All rows are made from the same 7 directions, up to rounding. Whole rows:
In the rows, zero is written as 128.
[[101 152 146 146 103 146 143 115  96 167 159 136 182 152 111]
 [ 63 148 139  94  98 139 126 163 108 138  95 102 102 167 119]
 [133 120 149 110 134  95 117 143 135 115 135 123 159 130 131]
 [153 115 134 154 157 113 111  61 164  92 156  97 123 107  95]
 [161  98  64  93 131 137  92 150 127  82  42 149  93 105 184]
 [108 110 163  81  84 103 161 152 116 169 117  74 131 150 152]
 [134 122 120 137 118 144 134 109 123 139 125 122 128 123 135]
 [111 124 146 116  93 139 141 144 106 165 122 113 158 140 149]
 [ 97 167 105 124 154 128  89 158 120  82 112 179 122 149  98]
 [125 136 141 114 153  94 136 165 147 116 139 137  96 132 115]]

Rows cut short, each followed by the rest of it:
[119 139 133 123 137 112  96 127 123  98 132]	[142 172 140 112]
[102 121 141  73 110  96 109 157 122 109  93]	[ 99 137 152 138]
[119 138 147 126 116 135 152 195 108 175 139]	[163 154 134 155]
[ 83 156 154 101 116 111 142 187 109 149 133]	[141 135 164 118]
[129 131 108 169 133 168 122  58 138 118 134]	[107  97 115 100]
[ 60 160 164 133  98 143 120 106 104 144 149]	[ 95 169 171  83]
[155  83 155  73  91  89 157 176 118 168 109]	[102 164 125 198]
[101 144 142 113 128  98 140 100 133 117 145]	[ 96 103 156  82]
[143 105 185 141 152 116 115 178 169 135 155]	[111 151  94 150]
[148 125 103 143 155 139 114 128 146 103 117]	[148  94 106 131]
[ 87 164 120 146 138 135  86  66 122  80 139]	[121 146 156  59]
[145 107 142  76 128  46 162 102 148 114 138]	[ 77  91 144 112]
[104 134 167 145 157 144 113 200 164 130 136]	[125  93 109 128]
[119 126 159  93 129  91 153 201 135 149 132]	[129 112 138 144]
[178 120  62  95 126 114 166 175 100 142  89]	[205  95 123 183]
[154 133  62 137 139 146 120  94 117  99  99]	[168  97 120 128]
[130 133 122 140 159 132 153 151 162 129 132]	[127  27 112 115]
[123 131 106 115  85 146 161 116  85 169 113]	[135 140 149 147]
[156 127  87 148 130 137 114  54 115 103 129]	[145 155 123 116]
[128 123  95 117 102 155 135 129 103 142  90]	[136 115 132 155]
[153 110 121 128 123 117 146  82 135 130 134]	[103 115 120 127]
[160 107 171 160 110 137 192 132 130 213 184]	[116 154 104 158]
[122 137 132 156 118 156 100 101 108 129 141]	[142 205 129 123]
[109 116 195 123 129 111 113 163 152 136 150]	[ 86 164 123 131]
[ 98 152 169 155 135 126 135 109 135 141 181]	[111 146 143  79]
[105 116 126 127  83 197  82 169  91 149  71]	[133 203 122 191]
[133 122 111 138 144 158 119 161 145 122 101]	[139  76 104 149]
[146 107 156 102 124  73 162 109 145 137 152]	[ 84 119 132 123]
[122 147 104 119 128 137 123 176 102 130 109]	[188 142 139 145]
[118 128 120  79  98  85 135  99 100 117 113]	[108 153 166 119]
[171  98 150 159 130 140 143 124 144 161 156]	[122 159  89 161]
[171 107 134 144 146 114 145 118 150 135 153]	[129 124 100 140]
[157  90 174 135 114 120 150 133 145 169 154]	[ 90 164 101 164]
[137 114 138 169 125 168 148  91 149 157 146]	[ 90  93 101 127]
[118 133 172 128 129 111 142 169 132 155 161]	[129 156 133 129]
[118 112 119 119  76 150 176  64 112 172 114]	[ 59  83 141 130]
[128 134 158 133 130 102 134 119 126 136 168]	[128 177 138 111]
[107 149 139  83 110  77 170 159 101 152 141]	[142 130 173 115]
[113 137 144 118 154 111  71 168 140  80 120]	[147 168 129 121]
[128 110 129 111 129 120 124 123 149 113 107]	[ 88  86 120 132]
[134 111 149  97 117  94 125 144 126 127 125]	[113 165 134 146]
[122 124 196  62 132  22 154 205 137 137 162]	[119 165 158 130]
[ 89 139 151 124 139 125  99 128 149  98 125]	[ 92 106 139  95]
[101 170 143 132 164  99 104 160 131  96 158]	[173 150 151  81]
[134 113 192 173 146 125 138  88 175 144 194]	[ 67 132 102  97]
[123 142 110 117 166 118 110 181 148  91 107]	[163  71 124 122]
[158 121 129 159 150 146 148 155 147 151 147]	[155 103  95 147]
[206  92  92  97 128  76 147 112 118 118 117]	[159 160 112 173]
[139 124 173 151 138 122 153 154 144 165 176]	[128 149 112 133]
[150 125 102 131 133 140  89 146 109 106 106]	[182 191 117 159]
